There are 3 ways to turn a row about zero (a turn may also mirror it). The second row of each pair is the first, turned, with some noise. The first 27 pairs use one turn. New pairs use 2 turns, one after the other, and a turn may come again.
Some pairs, each with its turns in order after it:
[ 13  14 -20   1 -13 -10 -16   6]
[  4  -2 -13 -12   4   8 -30   6]
(1)

[  4 -12  22  -5  20   2 -24 -11]
[  0   4  25 -14   1   2   6  30]
(2)

[  6   0  -3 -22 -19 -19   4  10]
[ 19  -4  -5  -4  20  -1 -10 -20]
(1)

[ 12 -15   8  21 -17  12  -1  21]
[ 28  22  -4   2  13  -3 -18  -3]
(2)

[-18  23  17  11  -1   1 -13 -20]
[-13  -8  25   4 -15 -10   9  24]
(0)

[-16  21  -5 -16   0 -20 -22  -6]
[ -3   8   7   4 -38  16   9  13]
(0)

[ -1  20  10  -3 -11  18  10   1]
[ 8  6 28 -4  4 -9 -9 -4]
(0)

[-20   4   4  -6  16  -1  -1   4]
[-9 -7 -4  0  9 10 22  2]
(1)

[-23  16 -19  13   0   4   5   6]
[26  3  7  1 -3 -6 14 18]
(0)

[ -4  11 -11   5  23 -14 -16 -14]
[ -4  -9  -7 -10 -23   1  24   9]
(0)

[ -5   3   7  22 -18 -17  -4  -4]
[-15   8   4  11  14   5  12  23]
(0)

[-22  -7  -3 -16   2 -16  -4  16]
[-17  15  -9  -8   5 -11  22  -4]
(2)

[  3  16 -24 -21 -22  15  -4  17]
[  8 -28   0   6   6  21 -27 -12]
(1)

[-11 -15   2   2 -19  15   7 -16]
[  4 -20   9  12  16   5 -15   8]
(0)

[ -5  18 -11 -19  -6  24 -11  15]
[  3  12   0  23 -27 -17  13  -4]
(2)

[19  9  8 21 15 16  3  9]
[ 34 -14   5  -3  -5  -6 -10   6]
(2)

[ 16  18  -5  13   0 -24   8  -5]
[  1 -18  -7 -18  -9  16  -9 -19]
(2)

[  2  -1 -11   3  17  -8 -21  13]
[ -9  -2 -19 -21  -5  11  -1   1]
(1)

[ -3  10   1   9 -18  -9 -24  -8]
[-13   3  13  17  -3  14  17   8]
(0)

[ -8  -4 -10 -24   5 -11  21  -1]
[-26  -8 -19   3   0 -10   4   1]
(2)

[-10   0   9 -11 -21 -11  12   7]
[  6  -1  10   5  24  -6  -2 -17]
(1)

[ 21  -4   3 -20  17  14  23  -4]
[ -5 -19 -13   4 -10 -19 -19  25]
(2)

[ 18  -2 -13  -9  19  12 -11  20]
[  8   3 -12  -3  -9  -9  10 -33]
(0)

[-20 -13 -11  22  12 -16   3  14]
[-19   9  16 -31   5   7  10   1]
(1)

[  8 -13   1 -13  20  -8 -21 -18]
[ 10  18 -29  -2 -12   7  17   1]
(1)

[ -5 -11   2   1  -2   0   2  17]
[  6  12 -10  -2  11  -9   3  -1]
(2)

[ 13  -2 -23   3  -5 -23 -16  16]
[  2   2 -12 -30   3   9 -22  -6]
(1)

New pairs, each followed by its turns in order:
[ 24   0  15 -11  24   4  20   5]
[-35   3   9  -1 -16  10  18   8]
(0) (2)

[-15  -2  -6   7  -2  -1  10  -7]
[ -7  -8  -1  10   2 -14   7   0]
(1) (1)

[-15 -15   8   2  24  11   6   9]
[  4  -8 -22 -26   5 -10   2   4]
(2) (2)

[  6 -21 -17 -16  15  -7 -18 -24]
[  7  -6 -10  25 -29   3 -20 -11]
(1) (2)

[ 11   1 -20  22 -11  -2 -23  -1]
[  6 -28 -10   9  19 -11 -13  -1]
(0) (2)

[  2   4  16 -22 -18  -4  21  13]
[-23 -19 -21 -18   5  -2   6   4]
(1) (0)

[  2  20   6   6 -21   7  23 -11]
[-19   8   1  -1 -17 -23 -16 -11]
(0) (0)

[ -5  -5 -22  -2  22  21 -14 -14]
[ 12  16  -7  31   1 -10 -18 -12]
(1) (2)

[-16  -9   6 -17 -21   1   9  17]
[-18 -31  -1 -12  -3  -7  -3   5]
(1) (0)

[ 16  24  -4 -18 -15  23 -19  19]
[  3  17   4  30   6 -28  -3  23]
(0) (1)

[  1   8  14 -23  11   0   1  12]
[  7   4   2  -8  28   1  -7 -11]
(2) (1)

[ -6  10  -6  -6 -13  24   1   2]
[-27  -2   2  -3   8  -6  -2  -6]
(0) (0)

[ 15  13  -4 -24  19 -21  15 -16]
[ 11  -7 -35 -12 -15   0 -18  15]
(1) (2)

[ 21   6  -2  16   3 -11  -1 -22]
[ 5 19  8 17  0 -3 -5 22]
(2) (2)

[-6 13  4  7  7 20 -9  1]
[-18   4  16  -4   1  10  -2 -10]
(1) (1)

[ 15  19   0   7  14 -14 -11  24]
[ 34  -5  -4  11   1  -4 -14 -14]
(2) (1)

[  2   1  18  -1  -2  17   8 -21]
[-24  15 -12  -1   0 -10   7  -8]
(2) (1)

[-15  15  -4  -6   1  -3 -19  -2]
[  0   2  17  -8  13  -1 -17  12]
(2) (0)

[14 15 19  7 21  4 -9  1]
[-30   0   3  -6  10  -2   3 -15]
(0) (2)

[-21   1  11 -15 -22 -17 -24   1]
[ 29  11  15  12   9  -3  -2 -26]
(0) (2)

[  6   5  -8  22 -13  -7  20  10]
[-2 -8  2  9 -9 26  3 22]
(2) (2)

[ 24  11 -11 -24  -5  -7 -17  -7]
[  5 -21  30   3   7   3 -16   3]
(0) (0)

[ 17 -12 -24  -8 -12 -11  10  16]
[  7  -8   3  -7  -8  29 -22  13]
(2) (1)

[-16 -15 -23  -4 -17   3 -17  -7]
[  5 -11  -3   2  34 -15  10 -14]
(0) (0)

[-18 -23 -21  -7 -17   8 -23 -11]
[ 18   3  20 -10   7 -33  14  10]
(2) (0)

[-11  13 -23   0  -9 -23 -23   8]
[19 12 25 -7 29 -8  0 -3]
(0) (0)

[-18  23 -12   4  23 -17 -17  17]
[ 37  -2  27   9   4 -14   8  -7]
(2) (1)

[-17  17   7 -22  16   1 -22 -13]
[ -4 -19  26 -14 -23  11   1   9]
(1) (1)

[  8  14   7 -10  23   1  22 -10]
[  5   0 -28 -15  12  -7 -15   4]
(1) (2)

[-19 -16  -6 -16   0 -12 -10   0]
[19 14 -5 16  0 12  0 -7]
(0) (2)

[ -1 -24   1   9  -3  16 -22   8]
[ -9 -30  -9  -5  -2 -20  -5  14]
(2) (1)

[  8   6  19   6 -23  -3  23   1]
[-20 -18  -3  10 -22  11  11   3]
(2) (0)

[-17 -20  -8 -22  12   9  11  -7]
[ 6 24 -9  6 -6 22 -4 17]
(0) (2)

